There are 4 nested groupings, the coarsest first. Each group lies inside one group of the grouping before and may be the whole of it. The rows also spread widely along 13 directions, which tell nothing about the answers.
In the rows, 128 means zero.
Known rows, each followed by its group in each grouping:
[109,129,122,156,111,152,125,95,180,137,109,138,176,158,109,110,112,126,164,135,136,152] : mulak Q_101 gov Q_370
[82,126,162,171,116,145,142,73,165,126,145,115,112,118,152,158,105,145,113,168,157,187] : zoge Q_135 pefo Q_922
[156,123,160,117,104,116,124,78,169,130,82,156,127,157,130,142,99,137,180,177,160,112] : mos Q_814 vivel Q_160
[107,137,111,111,118,125,129,102,146,113,83,154,111,120,98,144,149,103,168,159,159,64] : mulak Q_629 tasol Q_228
[124,164,126,71,96,116,152,81,122,153,108,144,136,171,120,98,126,141,142,90,139,96] : midu Q_781 tezo Q_684
[77,130,89,126,131,129,127,124,111,131,121,84,107,114,146,131,134,148,134,126,149,192] : zoge Q_723 rosem Q_411
[117,137,96,153,93,71,138,126,168,143,89,118,80,157,166,116,121,156,125,127,136,164] : midu Q_503 nefa Q_875
[102,87,162,116,118,115,143,145,105,176,82,101,165,109,140,135,106,110,88,80,100,163] : midu Q_556 bafil Q_634
[101,115,188,133,142,153,131,102,157,133,98,133,156,124,132,176,110,130,151,141,144,133] : mulak Q_629 fozum Q_803
[117,86,118,145,138,93,95,98,147,107,136,108,113,131,140,120,129,91,123,139,89,180] : zoge Q_723 doz Q_343
[144,38,117,150,149,151,120,102,101,92,153,106,168,99,160,134,127,119,164,50,90,129] : midu Q_781 lufa Q_442
[119,49,142,173,115,120,135,186,150,137,97,183,148,74,147,125,127,66,85,115,93,100] : mulak Q_318 tof Q_426
[156,116,173,106,136,144,134,86,43,162,99,110,141,88,138,134,115,123,109,82,118,99] : mos Q_624 Zako Q_938
[122,142,130,117,132,171,112,112,158,115,141,165,138,146,116,141,127,142,186,150,153,132] : midu Q_556 bafil Q_654
[119,171,159,116,143,163,110,173,135,184,99,177,142,145,124,120,114,149,133,143,143,161] : zoge Q_462 zir Q_536
[85,147,143,99,116,154,124,88,148,134,137,161,163,156,104,99,123,105,145,171,125,138] : mos Q_814 vivel Q_118
[131,129,101,119,140,114,112,139,157,124,166,130,121,175,141,121,138,138,146,69,113,176] : mulak Q_629 Bapid Q_15
[119,71,114,79,155,139,89,144,120,103,120,129,168,117,106,148,141,92,175,118,113,139] : mulak Q_629 fozum Q_32
[125,127,88,91,149,134,133,134,91,126,129,113,137,140,128,127,149,144,162,38,136,126] : zoge Q_723 doz Q_471
[202,116,116,116,75,141,136,112,120,148,125,157,117,113,75,159,125,125,121,108,200,90] : midu Q_503 fen Q_517
[144,117,136,141,140,173,98,117,117,138,119,128,144,95,82,156,133,103,142,144,143,139] : mulak Q_629 Bapid Q_338
[121,132,105,135,112,139,100,140,89,161,87,132,95,81,133,114,127,127,116,189,153,157] : zoge Q_462 sop Q_777
[160,105,121,135,111,176,132,125,119,134,118,132,141,107,127,165,113,166,168,113,192,134] : midu Q_781 tezo Q_372
[93,121,156,170,136,119,114,81,170,115,106,114,97,130,197,139,104,155,164,179,119,181] : mulak Q_318 tof Q_939
[140,151,127,137,130,90,118,116,134,126,85,151,56,107,141,144,143,120,128,159,138,97] : zoge Q_135 pefo Q_342
[127,139,178,100,135,124,133,115,180,125,116,147,124,158,108,202,123,136,147,117,168,138] : midu Q_503 geban Q_33
[71,153,104,153,121,109,173,89,142,113,134,141,93,142,193,102,142,164,137,79,131,100] : zoge Q_462 zir Q_281
[74,130,84,191,135,136,153,116,163,104,120,123,131,133,142,126,154,136,149,83,120,127] : midu Q_503 geban Q_33
[81,116,106,96,106,87,138,103,163,126,60,116,140,163,136,107,123,124,174,134,127,118] : mulak Q_629 Bapid Q_338
[93,183,138,136,131,124,142,103,135,147,107,160,98,129,114,115,149,107,104,135,128,93] : zoge Q_723 doz Q_343
[137,109,135,190,115,143,141,125,117,152,88,145,141,82,101,126,132,84,85,126,124,90] : mos Q_624 Zako Q_938
[111,84,99,165,112,120,118,115,194,100,127,137,148,135,97,134,134,82,143,143,125,146] : mulak Q_318 tof Q_939
[146,106,152,85,166,97,87,124,121,106,75,112,87,106,138,204,137,122,177,147,140,124] : mulak Q_629 fozum Q_803
[108,172,171,104,131,190,130,134,125,180,107,171,157,137,118,123,106,151,143,149,164,140] : zoge Q_723 rosem Q_411
[139,78,122,53,98,98,117,114,100,127,110,137,122,117,154,117,110,119,147,137,137,129] : zoge Q_135 pefo Q_922
[141,150,95,115,105,183,129,115,101,160,128,139,171,136,82,101,127,137,154,120,162,136] : mos Q_814 vivel Q_160
[149,97,141,138,90,131,143,98,159,128,110,157,143,126,110,145,115,114,135,127,155,94] : midu Q_503 nefa Q_875
[102,99,70,140,131,162,97,154,122,127,100,123,155,110,130,100,133,128,182,148,127,161] : mulak Q_629 Bapid Q_338
[120,132,123,89,110,131,149,156,92,175,117,130,147,131,128,114,128,135,101,55,128,135] : midu Q_781 lufa Q_442
[125,170,73,152,123,116,133,109,151,131,101,136,119,183,139,79,138,156,174,106,127,122] : mos Q_624 Zako Q_938
[124,144,136,164,107,146,141,75,159,127,138,149,128,136,103,127,126,115,118,150,153,116] : mos Q_624 Zako Q_938
[132,54,128,111,125,108,117,171,144,139,42,110,161,113,122,172,111,114,163,115,146,135] : mulak Q_629 Bapid Q_15
[110,117,139,182,161,169,117,153,176,126,106,165,166,127,100,154,134,111,155,124,131,128] : zoge Q_462 zir Q_281
[179,119,141,61,126,108,112,104,86,155,97,124,145,156,129,118,112,133,161,84,117,124] : mos Q_814 vivel Q_118
[121,87,110,138,100,163,112,146,144,160,108,123,201,137,81,108,101,106,129,154,143,193] : mos Q_624 Zako Q_938

New rows. What belongs after each?
[102,132,147,96,100,83,137,95,183,137,75,119,101,176,162,151,99,165,169,155,168,151] : mulak Q_629 tasol Q_228
[157,127,114,80,116,136,117,155,141,139,124,171,150,150,71,136,142,103,146,100,147,105] : midu Q_781 lufa Q_442
[126,148,83,164,100,142,126,79,142,107,143,127,75,114,123,141,144,148,148,163,181,137] : midu Q_503 fen Q_517
[152,167,85,138,114,108,138,56,147,107,129,132,97,173,123,112,148,148,175,85,135,87] : midu Q_503 nefa Q_875
[134,179,157,85,163,141,120,151,133,168,87,153,149,175,144,134,121,169,180,67,126,137] : mulak Q_101 gov Q_370
[101,87,127,165,109,169,136,158,165,138,100,164,174,93,87,146,128,87,123,147,155,109] : mulak Q_629 Bapid Q_15
[158,116,140,115,168,135,91,79,135,100,130,106,129,140,91,175,135,111,179,115,133,144] : zoge Q_723 rosem Q_411
[134,112,123,96,148,102,99,108,112,101,144,143,96,104,108,139,165,65,121,117,95,98] : mulak Q_629 Bapid Q_338
[148,96,115,117,154,137,72,139,166,101,115,165,147,142,80,147,141,85,184,163,128,136] : zoge Q_462 sop Q_777
[133,123,133,105,124,113,155,99,136,138,109,115,150,180,168,124,110,173,174,35,123,129] : midu Q_556 bafil Q_634
[154,51,143,130,124,113,109,142,111,143,72,128,157,89,153,132,107,101,136,102,102,128] : mulak Q_101 gov Q_370
[104,135,98,61,100,98,120,84,140,118,122,136,111,165,127,98,128,125,162,156,147,132] : zoge Q_723 doz Q_343
[171,143,111,140,120,174,109,137,115,130,163,173,96,107,132,139,131,154,150,152,179,138] : mos Q_814 vivel Q_118
[86,122,105,113,125,117,167,137,108,134,112,120,134,129,151,128,146,138,123,38,123,113] : midu Q_503 fen Q_517
[162,143,123,125,134,120,90,95,152,133,100,130,124,170,117,125,120,138,182,140,119,151] : midu Q_503 nefa Q_875
[164,73,143,88,124,138,108,104,94,135,127,129,161,109,96,138,119,88,127,104,128,123] : zoge Q_723 doz Q_343
[89,83,144,174,86,118,150,110,194,132,114,141,148,135,147,127,100,118,110,151,131,158] : midu Q_503 nefa Q_875
[122,110,130,143,135,114,123,139,145,158,118,155,170,173,148,72,119,110,119,65,67,150] : zoge Q_462 sop Q_777
[94,97,128,151,124,118,145,128,198,128,110,150,177,177,128,110,117,110,141,93,110,140] : zoge Q_723 doz Q_343
[121,126,170,136,171,114,103,125,168,113,92,165,107,137,149,161,134,111,169,138,103,104] : mulak Q_629 tasol Q_228
[173,133,116,74,141,93,99,140,101,151,77,138,121,149,114,125,135,124,158,86,120,110] : zoge Q_462 zir Q_281
[134,133,126,132,133,114,126,118,173,145,85,142,175,204,121,94,111,132,172,94,104,137] : mos Q_624 Zako Q_938
[121,106,126,90,133,85,129,127,124,129,68,93,121,129,117,169,136,117,144,93,130,126] : midu Q_781 lufa Q_442
[109,165,137,133,128,142,134,151,131,171,103,160,137,132,105,112,140,111,103,108,113,121] : midu Q_781 lufa Q_442
[174,111,128,100,145,160,97,147,129,113,128,185,127,118,127,151,134,128,191,126,148,96] : mulak Q_318 tof Q_426
[161,112,147,183,155,176,92,114,142,132,146,120,138,110,92,171,121,117,134,135,144,184] : zoge Q_723 rosem Q_411
[111,81,101,78,118,144,114,173,79,133,77,140,129,68,150,136,122,132,163,160,163,127] : zoge Q_135 pefo Q_922
[125,134,162,78,143,110,130,163,125,149,71,172,111,130,153,156,127,137,144,114,147,97] : zoge Q_462 sop Q_777
[90,148,74,166,127,134,147,143,151,146,84,101,149,159,129,121,138,164,160,69,137,162] : midu Q_503 geban Q_33
[86,163,86,149,115,117,132,95,151,107,93,127,70,121,144,129,149,147,168,179,157,114] : midu Q_781 lufa Q_442
[152,108,100,143,99,81,159,161,124,153,102,148,103,119,147,115,135,120,86,51,128,99] : zoge Q_135 pefo Q_342
[158,129,92,155,102,104,121,55,172,109,171,138,133,181,81,92,141,85,129,112,106,133] : mos Q_814 vivel Q_160
[151,57,139,126,105,146,130,111,124,116,157,141,148,85,106,158,118,92,106,116,153,127] : zoge Q_135 pefo Q_342
[118,157,132,135,96,130,143,147,115,168,139,166,84,105,147,116,129,131,73,149,153,146] : mos Q_814 vivel Q_160
[145,130,138,124,138,142,128,97,103,147,154,128,147,146,135,114,124,140,126,50,113,141] : zoge Q_462 zir Q_281
[119,175,171,90,143,144,137,99,94,183,77,115,154,162,151,118,107,175,156,75,113,137] : midu Q_503 nefa Q_875
[113,113,173,122,121,164,141,61,111,133,153,146,164,135,166,97,99,137,137,119,113,127] : mos Q_624 Zako Q_938
[154,129,109,95,145,106,115,142,133,125,94,130,112,141,104,161,150,122,166,82,143,106] : mulak Q_629 Bapid Q_338
[166,112,112,145,111,108,117,118,144,151,156,123,130,168,143,102,107,140,115,76,113,196] : zoge Q_135 pefo Q_922
[109,121,139,122,111,139,134,149,102,186,69,114,141,108,144,122,99,147,115,131,151,169] : zoge Q_723 rosem Q_411
[82,97,95,115,125,106,140,155,112,145,111,118,159,128,141,87,135,103,106,69,86,152] : zoge Q_135 pefo Q_342
[172,122,127,85,110,106,90,111,126,150,88,138,125,141,96,121,112,109,148,162,137,141] : zoge Q_135 pefo Q_342
[123,96,120,133,127,178,104,117,157,115,157,144,166,155,154,122,102,166,195,137,143,194] : midu Q_503 fen Q_517
[125,137,91,164,128,173,109,162,118,171,56,122,160,113,99,123,120,150,166,144,164,157] : zoge Q_462 zir Q_281
[112,85,132,154,149,104,117,98,132,95,158,130,98,116,190,126,135,118,124,104,90,149] : zoge Q_462 sop Q_777
[159,111,97,141,116,90,135,128,159,129,137,139,119,171,149,108,133,133,138,43,110,127] : mulak Q_629 Bapid Q_338
[118,117,128,102,144,161,110,82,100,142,102,104,202,142,91,110,127,106,171,92,99,126] : mulak Q_629 fozum Q_803
[152,122,172,161,148,140,88,124,171,146,66,163,152,136,104,144,115,98,160,169,109,119] : mulak Q_629 fozum Q_803
[61,102,154,124,135,164,148,172,119,154,88,127,157,81,129,166,119,122,110,132,162,153] : zoge Q_723 rosem Q_411
